There are 3 ways to turn a row about zero (a turn may also mirror it). The second row of each pair is the first, turned, with some noise. The first 27 pairs use one turn. New pairs use 2 turns, one after the other, and a turn may come again.
Known pairs, each followed by its turns in order:
[ -2  -1  25  13   6 -12  -9 -25]
[ 19   2  -3   3 -29   8   6  11]
(1)

[ 43  43 -16   9 -10   6  -8  -7]
[22 14  7 17  0 34  0 43]
(0)

[ 7 15  2 22 31 13  0 -6]
[-13 -21 -21   6  -8 -22  11   1]
(2)

[ -5 -20 -19  10  -1  15 -14  30]
[-19  -5 -21  -3  32   5   1  14]
(1)

[ -1   3   3   6  13 -24  -3   5]
[ -7  -7   4   4 -12  16  13   3]
(1)

[ 18 -29   7  12  -2  -2 -18   2]
[  5  -6 -15 -25   7  17   9  21]
(1)

[ -3   5  14   8  23 -20  43  -4]
[-34  24 -12   2   0 -25 -20   5]
(2)

[-36 -30  -4   0  -2  -1  17 -11]
[-13   3   1  -4  11 -18   1 -48]
(0)

[-14   8  30   4  38   0  -9   6]
[  8   5 -22  13 -34 -27   5  18]
(2)

[ 11   0 -26  -3   1   5   9 -32]
[  3 -24   5  -2 -11 -31 -11   6]
(1)

[ 43 -20  34  20   1  -6   3 -19]
[ -9 -15 -34  53   3   3  -8  11]
(0)

[ 4  6 19 28 21 20  1 32]
[  5   0 -29   7  20   9  33 -13]
(1)

[ -6 -10  -2  26   3   7 -14 -22]
[ 10 -17 -19 -26  11  -7   9   4]
(2)

[-43  25 -33  10 -15   2   2  -2]
[-15  17  20 -23   3  -2  49 -17]
(2)

[ -6  11   2  20  27 -19  -4  -3]
[ 23   5  -6   4   6 -28   2  19]
(0)

[  3  -8  -5 -22  -2  30   6  27]
[-29  -5  22 -15 -26   6   3  -2]
(0)

[ -5  15 -13 -14  23  10   1 -24]
[  6 -22   0  25 -12  -8 -19  -9]
(1)

[-14  -5  27  -2  16  22 -43  -4]
[ 46 -10 -13   6 -22 -19  10  10]
(2)

[27  3 29 -4  2 -1 35  1]
[-17  10 -26  21   3   3 -36  -7]
(2)

[ 1 18 12 43 -3  0 15 11]
[  2   8  -5   4  -1 -15  46   2]
(1)

[ 0  6 -4  1 43 17  7 21]
[ -9  14  15   0 -25 -29  22  15]
(0)

[  0   1  10 -13  -2  12 -24   4]
[ 26 -11   1  14  -7   2   4   0]
(2)

[-19   8   3  10   4   6   2   4]
[ -2   8  -3  -7 -10  -5  13  -4]
(2)

[ 10   9  -7 -24   0  -6  17  -8]
[  2   8 -12  -5   4  17  26   2]
(0)

[  5  41  -3 -11   9   7  -1   0]
[ 15  18  -8 -18 -12  15  10  22]
(0)

[ 17  20   4   1 -11   9  43  -9]
[ 11   4  10  -6  -8 -41  18 -27]
(1)

[40  4 24 -3  0 -3  9  5]
[ -9 -22 -25  19 -14  17  12  22]
(0)

New pairs. What belongs after each?
[-14 -14 -12  -4 -19 -15   3  -1]
[-18  13 -18   5   4  -9   9   0]
(0) (0)

[-40 -25 -11 -13  -1  -8   8  11]
[-13   6 -33 -15  29  -2  13 -13]
(0) (0)

[ 22   0   1 -10  15  -9  16   8]
[-17  11 -19   1  11  12   5 -17]
(1) (0)

[-11 -23   2 -21  -4  19   9  -6]
[  0  11  -3  23 -21 -10 -19   9]
(0) (1)

[  5 -16  12   8   2  15 -43 -19]
[ -3 -41   9  12 -24  19 -11 -10]
(1) (2)

[  2 -28 -30 -29 -38   0 -12   5]
[ 53  -1 -22 -10   4  12   0 -17]
(2) (1)

[ 18  -8 -43  -3  10  43  23  15]
[ 19   9 -32  -8 -41   1 -31  30]
(2) (1)

[ 10  -5 -22  -2  11   5 -43  -4]
[  8  -9 -12 -26 -15 -29 -13  21]
(0) (0)

[ 22 -13  -4 -11 -43   5  -8 -11]
[-33  30  -2  18 -21  -6   4  20]
(2) (0)

[-14   5  22   1   1   0   0   4]
[  9  -2  13  10   7 -24  10  -1]
(1) (1)

[-22   7   1 -15  25  -4   3  17]
[ -3 -16  -9 -21  17  10  23  -3]
(0) (0)

[ 43   1  16   0  -4  12  -3 -40]
[-12 -48  16 -10 -10 -20  -4  27]
(2) (2)

[ -3   8  -2 -14  22  26   2 -34]
[ -3  -9  10  33  32   2 -17   9]
(1) (0)

[ 19   2   4   8  -3   7   3 -34]
[ 20  22  15  12 -11   1 -11  10]
(0) (0)

[ 22  -1  -1 -36   8 -21  -5  26]
[-32  22 -29  -7 -12  -1  -9  -7]
(1) (0)

[ 43 -33 -43 -29   4  13  16   6]
[-45   0 -31  13  13 -34 -41  -3]
(2) (0)

[ 41  -9  -1 -15  21 -10  23 -26]
[ 27  13  20  14 -28 -13  26 -29]
(0) (0)

[  4  -6   1 -17  -2 -43  -7  -1]
[-18  -5 -13 -20 -19  17 -25 -12]
(1) (0)

[ 33  -5   2  43  19  -7 -12  22]
[-28  -2 -27 -21  -2 -24 -12 -37]
(1) (1)

[ -9 -18   6   6  15 -34 -21  -1]
[-13  -2  15  -7 -17 -13  -7  36]
(0) (2)

[  5   3   6  -5 -26   6   8 -20]
[  4   3  24 -10  -2  19  10  -1]
(1) (1)

[-15 -30  12 -20  13   2   7 -42]
[  2 -15 -16  -5  26  -6  11  47]
(2) (0)

[-39 -20  -9 -27  -8 -16  12   4]
[-27  17 -29 -14  21   0  24 -16]
(0) (0)

[ 14 -11  -4   9  13 -20  43  -7]
[  2 -10 -12 -20  26  21   6 -33]
(1) (0)

[ -2  18  -2   7   1  11 -15 -10]
[-14  -9  -4 -12  -7 -16   3  -8]
(2) (1)

[ -7  22  23   5  -3 -29  -2   5]
[-20  -8  25  11  16   6  19  16]
(0) (0)

[  4 -13   2  -1   0 -19  -1  -4]
[-11  -2   5 -12  -4  12  -5  -6]
(1) (0)

[  4 -43 -20 -11   5  -9 -10  -5]
[ 30  -7  32   0 -15   1   8  -5]
(1) (2)

[  1 -17 -43   9 -12  36  -2 -13]
[ 21  19 -39  -4 -22  -3 -26   4]
(0) (0)

[ -4   1   4  -4  23 -11  17  -4]
[ 18 -15   0 -19  16 -10 -10   4]
(2) (0)

[ 21  -1  -2  -3   2 -13   1 -23]
[-14 -13 -19   4   5  23   9  -2]
(2) (1)

[ -4   6   2   0   3 -20 -15 -29]
[-19 -11   3  -3   4  16  20 -22]
(2) (1)

[  3 -12  -1   2   4  19   6  17]
[-14 -21   0   7  -8  -1 -12  -7]
(1) (1)

[ -5 -33  -7  -7 -26  32   6   4]
[ 33 -12  -6  16  33 -18 -11   3]
(2) (2)

[ 28  25  34 -25 -23  19   1  -4]
[17 37 21 41 -3 -7 -9 19]
(2) (0)

